All rows are made from the same 10 directions, up to rounding. Whole rows:
[[ 1.71 -1.46  1.24  0.93 -1.83 -1.35  2.78  1.99 -0.94  0.61 -0.85  0.67
   3.93 -0.95  1.82 -1.15 -3.83 -2.33  0.98 -1.14  2.20 -1.09]
 [ 0.36 -1.87  0.67 -0.27 -0.30 -0.05  2.57  0.49 -1.20  0.58  1.73  0.22
   2.02 -2.40  0.06  0.01  0.44 -0.79 -0.10  0.05 -1.87 -0.56]
 [-0.27  0.29  0.85  0.43  1.57  1.24 -0.67 -0.65  0.14  0.21 -0.37  1.14
  -2.04  0.52 -0.80 -0.97 -0.49  1.42  1.29 -0.28  3.09  1.63]
 [ 1.23 -0.39  0.12  2.58 -2.06  0.55 -0.27  0.53 -0.79 -2.49 -0.63 -1.93
   2.92  0.51  0.56  1.42  0.44  1.25  1.46  0.50  0.42 -0.55]
 [-0.34  0.87  1.03  1.82  0.11  0.68 -0.04 -0.56 -0.20 -1.78 -0.47 -0.15
   2.06 -0.11 -0.36  1.43  2.15  2.92  3.86  1.47  4.10  1.03]
 [-0.48 -0.41  2.45 -2.46  1.49  2.14  0.69 -0.38 -1.17  0.53  3.93  0.06
   0.53 -0.80 -1.21 -1.09  0.87  1.82  2.86  1.88  3.06  2.10]
 [ 2.04 -2.28  3.29 -1.68  4.36  3.34  0.15 -2.55  1.19  0.02  0.88 -0.95
  -4.48 -2.43 -1.15 -0.50  1.89  2.77  1.74  2.28 -0.07 -1.16]
 [-0.19  0.86 -1.05 -1.92 -0.13 -1.89  0.20  0.64  0.75  1.37 -0.39 -0.50
  -0.90 -0.02  0.91 -0.18 -0.79 -2.25 -2.03 -0.08 -1.04 -1.19]
 [ 1.21 -1.10 -0.26  2.54 -0.52  0.10  2.31  0.41 -0.56 -2.07  0.39  2.47
   1.83 -2.41  0.49 -0.82 -0.83 -0.31  1.13 -1.83  1.15 -0.70]
 [-1.46  0.06 -1.24  0.85  1.29  0.27  2.70  0.98 -2.46  1.29  1.08  2.73
  -2.06 -1.16 -1.38 -0.34 -0.18  0.77 -0.54 -2.15  1.94  2.43]
 [-0.39  1.89 -2.09  2.22 -2.07 -1.16 -1.55  0.65  0.17 -1.86 -1.75 -1.23
   1.09  1.68  0.69  1.41  0.48  0.12 -0.36 -0.37  0.66  0.02]
 [ 1.08 -2.42  2.45  0.09  0.40  1.03  0.87  0.46 -1.22  2.31 -0.91 -2.46
  -0.21 -0.10 -0.04  0.18 -1.01  0.31  0.00  0.90 -0.31  0.26]]

Rows cut short, each followed by the rest of it:
[ 0.67 -0.89 -0.76 -0.76  2.03  1.59  2.60  0.60 -2.36  0.38  1.60 -0.32
 -3.98 -1.35 -1.34  1.05  0.86  2.00 -1.12 -0.40] -> [-0.94 -0.19]
[-0.38  1.10 -1.13 -1.34 -1.02 -1.11 -0.74 -0.14  0.82 -0.95  0.92 -1.40
  1.29 -0.07  0.53  1.15  1.92 -0.68 -0.68  1.27] -> [-2.28 -1.34]
[ 0.67  1.44 -0.66 -0.97 -1.64  1.34 -1.15  1.06 -1.46 -2.61  2.61 -2.32
  1.18  2.21 -0.10  0.75  0.03  1.80  1.22  1.13] -> [1.54 0.30]
[ 1.39 -1.61 -0.88  2.58 -0.18 -0.40  0.01 -0.92  1.84 -1.53 -1.47  2.26
 -0.53 -2.09  0.85 -1.56 -0.99 -2.21 -1.81 -2.47] -> [-3.18 -2.00]
[ 2.42 -1.65  2.29 -1.11 -0.52  0.58  0.14  0.06 -0.01  0.10 -1.24 -4.43
  1.50  0.55  0.83  2.30  0.44  1.07  0.92  2.96] -> [-2.18 -2.93]
[ 1.00 -1.65  1.41 -1.82  0.92  3.13  0.32 -0.28 -1.65 -0.59  3.75 -0.92
 -0.90 -0.16 -1.37 -0.44  0.42  2.01  0.67  0.98] -> [-1.32  0.45]
[-1.41  1.48 -3.17 -1.77 -1.00 -0.77  0.23  1.29 -1.20 -0.10  3.22  1.24
 -0.90  0.46 -0.38 -0.88 -0.53 -1.73 -2.95 -1.77] -> [-1.91  0.85]
[ 1.82  0.60 -1.95  0.95  1.27 -0.84  0.78 -0.73  1.95 -2.35 -2.24  1.74
 -2.96 -1.51  0.79  0.61  0.12 -0.06 -0.83 -1.33] -> [-1.02 -3.64]
[-0.74  1.77 -0.76 -1.48  0.15 -1.28 -0.94  0.18  1.08  0.42  0.58 -1.45
 -1.04 -0.45  0.77 -0.61  0.65 -1.45 -0.74  0.90] -> [1.74 0.32]
[ 0.82  0.04 -0.35  1.65 -0.28  0.89 -2.06  0.47 -0.01 -0.30 -0.91 -2.54
 -2.78  0.94  0.41 -1.26 -1.43 -0.44 -1.46 -0.65] -> [1.67 1.22]
[-1.22 -1.41  0.04 -0.54  0.58  1.46  1.22  0.77 -3.13  2.41  1.97 -1.90
 -1.66 -0.10 -1.78  1.11  1.48  1.31 -1.76  0.33] -> [-2.35  2.30]
[-0.23  1.27 -1.82  0.84 -2.77 -3.00  0.56  1.57  0.55 -0.38 -1.38  2.88
  3.58  1.02  1.73 -1.07 -3.44 -3.33 -0.69 -2.53] -> [ 0.66 -0.91]
[ 2.95 -1.11  2.11 -0.17  0.17  0.65  1.41  0.65 -0.27 -0.55 -1.48 -1.41
  0.74  0.18  1.01  0.60 -2.06  1.08  2.25  1.01] -> [ 2.25 -2.36]
[ 0.49  0.19  0.48 -1.95  1.27  0.65  0.15 -0.58  0.53 -0.52  1.90 -0.77
 -1.24 -1.31 -0.08 -0.29  1.24  0.43  0.55  1.36] -> [ 0.44 -0.66]
[-1.28  1.45 -3.10  0.04  0.48 -1.32  1.89  1.55 -1.37  0.84  0.87  2.04
 -2.93 -0.96 -0.23 -0.79 -0.88 -1.38 -2.55 -2.65] -> [1.29 1.22]
[-1.45 -0.02  0.30  0.47  0.73  2.00 -1.40 -0.96 -0.86  0.05  0.87  0.95
 -0.91  1.61 -1.97  0.23  1.19  2.47  0.65 -0.05] -> [-0.38  2.49]
[-0.65  2.89 -1.49 -1.03  0.26 -2.94  1.43 -0.53  2.72 -2.18  0.31  5.80
  2.43 -1.91  1.29 -1.27 -0.31 -1.75  2.37 -1.13] -> [ 3.57 -1.88]
[ 1.23 -0.92  3.08  0.30  0.73  2.01 -1.13 -0.84  0.28 -0.12 -1.36 -0.20
  0.57  1.88 -0.37 -0.23 -1.39  2.33  3.17  1.13] -> [2.63 0.33]
[-1.17 -0.90 -0.13  2.32 -0.86  1.13 -1.60 -0.73 -0.11 -0.78  1.55  0.86
  0.96 -0.58 -0.71 -1.80  0.68 -0.59 -0.57 -1.18] -> [-0.99  2.65]
[-0.95 -0.18  0.40  0.65  2.68  4.19 -3.29 -0.73 -1.42  1.38  0.80 -0.80
 -7.52  2.74 -2.71 -2.16 -1.00  2.77 -1.39 -1.13] -> [2.29 5.04]
[ 1.12 -1.53  0.18  2.71 -1.00  0.62 -2.93 -0.96  1.86 -1.13 -1.01 -1.97
 -0.71 -0.74  0.95 -2.03 -0.43 -2.16 -2.05 -0.71] -> [-2.19  0.02]
[ 2.97 -0.59 -0.82  0.04  1.16  0.86  0.97  0.14  0.33 -2.10  0.01 -1.42
 -3.61 -1.77  0.71  0.04 -0.33  0.29 -1.01 -0.28] -> [-0.48 -2.95]
[ 1.58 -1.42 -0.01  2.84 -1.96 -0.13 -0.81  2.33 -1.71  1.47 -2.09 -7.91
 -1.65 -0.09  1.62  0.38 -1.01 -1.74 -3.26  0.56] -> [0.59 0.94]
[ 1.51  1.31 -1.82 -2.71  1.64  0.46  3.53  1.59 -2.47 -0.52 -0.13  1.97
 -3.26  2.02 -1.00  2.90 -1.61  3.40  0.41 -0.85] -> [ 0.34 -2.85]
[-0.20  0.83 -0.95 -2.42  2.02 -0.35 -0.62 -0.53  1.38  1.18  0.45  0.46
 -4.58 -0.50 -0.06 -1.40 -0.38 -1.34 -2.29 -0.41] -> [-0.61 -0.46]
[-1.49  1.52 -3.75  0.45 -1.31 -2.40  3.29  2.96 -2.70  0.80  1.47  1.40
 -0.15 -1.26  0.35 -0.03 -0.99 -2.17 -2.65 -2.75] -> [1.24 1.19]
[ 1.71  0.33 -2.88  0.11  0.05  2.93 -2.02  0.12 -0.82 -3.77  3.16 -1.10
 -5.02  0.92 -0.85 -1.12 -0.42  1.05 -2.82 -1.69] -> [-2.38 -0.28]
[ 0.62  0.43 -1.70  1.64 -0.13 -0.04  0.87 -1.04  1.11 -4.21  1.31  3.07
  1.29 -2.56  0.16  0.05  1.93  0.41  1.12 -1.06] -> [-0.85 -1.85]
[ 0.96  0.67 -0.23  1.86 -1.38 -0.30 -0.38  1.51 -0.91 -0.54 -1.86 -3.05
  0.24  1.25  1.00  0.84 -1.12  0.37  0.34  0.25] -> [3.19 0.30]
[ 0.86  0.41  1.04 -2.30 -2.93  0.36 -1.64  0.01  0.04 -2.02  0.84 -1.06
  5.87  4.05  0.25  2.21 -0.30  1.46  2.35  2.26] -> [-3.11 -2.35]
[-0.27 -1.10  1.44 -1.30  0.38  1.28  1.47  0.30 -1.50  0.69  3.11  1.46
  1.33 -0.80 -0.79 -1.45 -0.73  0.27  1.32 -0.05] -> [1.08 1.50]
[-0.21  0.96 -0.43 -1.38 -0.92 -0.98  0.67 -0.49  0.45 -1.68  0.40  0.36
  3.60  0.30  0.06  2.94  2.61  1.34  1.71  1.80] -> [-2.49 -2.51]
[-1.86  1.18  0.14 -1.43 -0.08 -3.23  0.63  0.71  0.70  3.83 -2.44 -0.48
  0.85  0.29  0.90  0.71 -0.22 -2.20 -0.83  0.76] -> [0.97 0.27]
[-0.01  0.05 -0.28  0.12  0.34  0.54 -0.68 -1.16  1.14 -1.46  0.43  3.32
  0.19  0.27 -0.46 -1.04 -0.47  0.16  0.54 -1.21] -> [-1.07 -0.46]
[-1.25  0.87 -0.03  0.70  1.09  1.00 -2.22 -0.65  0.52  0.80 -0.83  2.85
 -2.73  2.33 -1.06 -2.36 -2.27  0.33 -0.06 -1.99] -> [2.65 2.88]
[-2.32  0.50 -0.95 -2.54 -0.93 -1.39 -0.79  0.16 -0.28  2.59  0.76 -0.77
  0.90  1.56 -0.55  1.18  1.22 -1.32 -2.58  0.72] -> [-4.84  0.46]
[ 2.08 -1.45  0.71  1.23  0.73  0.20  2.23  0.04 -0.69 -0.52 -2.31 -3.40
 -0.50 -1.75  0.36  3.72  2.51  2.26  0.64  1.96] -> [-1.50 -2.96]
[ 1.05  0.07 -0.56 -0.13  0.92  1.34 -0.15  0.11 -0.08 -1.88  3.57 -2.79
 -2.98 -3.33  0.40 -1.90  1.51 -0.54 -0.73  0.65] -> [2.30 0.72]
[-0.96  3.84 -2.87 -2.37 -0.92 -1.40 -2.12 -0.03  1.49 -2.40  1.51  0.03
 -0.11  1.70  0.46  0.57  1.21 -0.31 -0.38  0.64] -> [ 0.23 -0.96]
[ 2.35 -0.40 -0.69  0.23  1.28  0.37  2.33  0.78 -0.96 -0.34 -2.88  1.43
 -2.98  1.21 -0.15  1.79 -2.38  1.98 -0.12 -1.51] -> [-0.33 -2.99]
[-0.10 -0.15 -0.47  1.69 -1.31  0.10 -1.94  0.73 -0.36  0.55 -0.95 -2.58
 -0.84  1.24  0.41 -0.72 -1.06 -1.13 -1.94 -0.57] -> [0.06 1.56]
[-3.09  2.83 -3.62  3.53  0.34  0.56 -1.45  0.61 -2.40 -0.43 -0.95 -1.84
 -4.29  1.66 -2.02  2.67  3.66  3.41 -1.50 -0.75] -> [2.42 4.42]
[-1.42  0.18 -0.59 -1.38  0.97 -0.96  2.15  0.53 -1.26  2.61 -0.71  2.18
 -0.74  0.63 -0.99  1.36 -0.19  0.46 -0.76 -0.73] -> [-1.32  0.13]
[-1.88  3.69 -2.77 -3.20  1.45 -1.95  0.22  0.60  0.50  0.82  1.28  0.52
 -3.60 -0.13 -0.01  0.04  1.01 -0.75 -1.44  0.12] -> [2.47 0.41]
[-0.35 -0.88  0.55  0.14 -1.55  0.91 -0.01  0.18 -1.24 -0.84  2.55 -0.66
  3.31 -0.11 -0.41  0.14  1.01  0.36  0.76  0.66] -> [-1.44  0.92]
[ 1.14  0.65 -0.71  0.69 -1.35  1.13 -1.45  1.38 -1.44 -0.76 -1.51 -0.53
 -0.94  4.61 -0.20  0.36 -3.61  1.41 -0.28 -1.37] -> [0.94 0.22]
[ 1.14  0.41 -1.81 -2.20  1.58  1.93 -0.57  0.02 -0.18 -1.58  3.80  0.09
 -5.43 -0.72 -0.59 -2.29 -0.77 -0.27 -2.39 -1.17] -> [-0.69 -0.21]
[-0.95 -0.41  0.02  1.03 -1.61 -0.59 -0.09  0.11 -0.04 -0.09  0.72  2.00
  3.37 -0.08  0.16 -1.20 -0.76 -1.49  0.22 -1.13] -> [-0.55  1.08]
[-1.05  0.58 -1.26 -0.09  0.75  0.59  0.85  0.29 -1.72  0.57 -0.42  2.15
 -1.66  1.97 -1.68  1.59 -0.04  2.30 -0.32 -1.22] -> [-0.94  0.72]
[ 0.60 -0.72  0.28  0.93  2.41  2.53 -0.22 -0.87 -0.41 -0.92  1.66 -1.42
 -4.55 -2.27 -1.01 -0.93  1.87  1.75 -0.10  0.30] -> [1.71 1.45]
[ 0.33  0.71 -1.70  1.23 -0.51 -1.19  1.66  1.54 -0.95  0.16 -2.07  2.92
 -0.56  1.26  0.34 -0.10 -3.33 -0.53 -0.66 -2.93] -> [ 1.50 -0.46]
[ 0.27 -0.44  2.26  0.16 -0.42 -0.30  1.29  0.73 -1.30  1.30 -1.55 -4.03
  2.67  0.07  0.38  3.05  1.77  1.95  2.51  3.21] -> [ 2.11 -0.11]
[-0.19  1.49 -0.73 -1.69 -0.71  1.22 -2.25  0.06 -0.23 -1.68  2.70 -1.57
 -0.38  1.91 -0.42 -0.26  0.47  0.89  0.08  0.95] -> [0.26 0.78]
[-0.24 -1.79  1.33 -0.13 -2.05  0.36 -0.88  0.34 -1.10  2.08 -1.96  1.09
  3.35  4.52 -0.70  0.91 -2.97  0.18 -0.46 -0.81] -> [-4.72 -0.07]
[-1.46  0.87  0.86 -1.20  2.04  0.31 -4.25 -2.99  3.74  1.01 -1.49  1.32
 -2.89  1.41 -0.67 -1.58  0.83 -0.32 -0.44  0.60] -> [-1.10  0.79]
[-0.24  0.68 -0.10 -1.13  0.21  0.02  1.34  0.58 -0.34 -0.89  3.74  1.88
  0.84 -2.24  0.29 -2.60 -0.65 -1.21  1.20 -0.55] -> [3.77 1.20]
[-0.50  0.25  1.21 -2.69  0.86  0.87  0.44  1.42 -2.13  2.95  1.48 -2.23
 -1.89  1.48 -0.65 -0.43 -1.42  0.64 -0.03  1.09] -> [2.98 2.25]
[-0.10  2.42  0.52 -1.34 -0.58 -2.97 -0.04  0.41  1.87  0.47 -2.60 -1.33
  2.42  0.57  1.90  1.41  0.14 -0.79  2.09  2.20] -> [ 3.77 -1.71]
[ 0.86 -1.24  0.96  1.15 -0.06  1.51  0.12 -0.27 -0.99 -0.89  0.05 -2.61
  0.43 -0.36 -0.47  1.79  1.99  2.18  0.89  1.49] -> [-1.03 -0.24]
[ 0.29 -0.49  1.42 -0.92  2.12  0.75  1.51 -0.12 -1.15  2.02 -2.14 -1.09
 -2.11  0.93 -1.06  2.81  0.89  3.17  1.15  1.55] -> [ 0.36 -0.59]
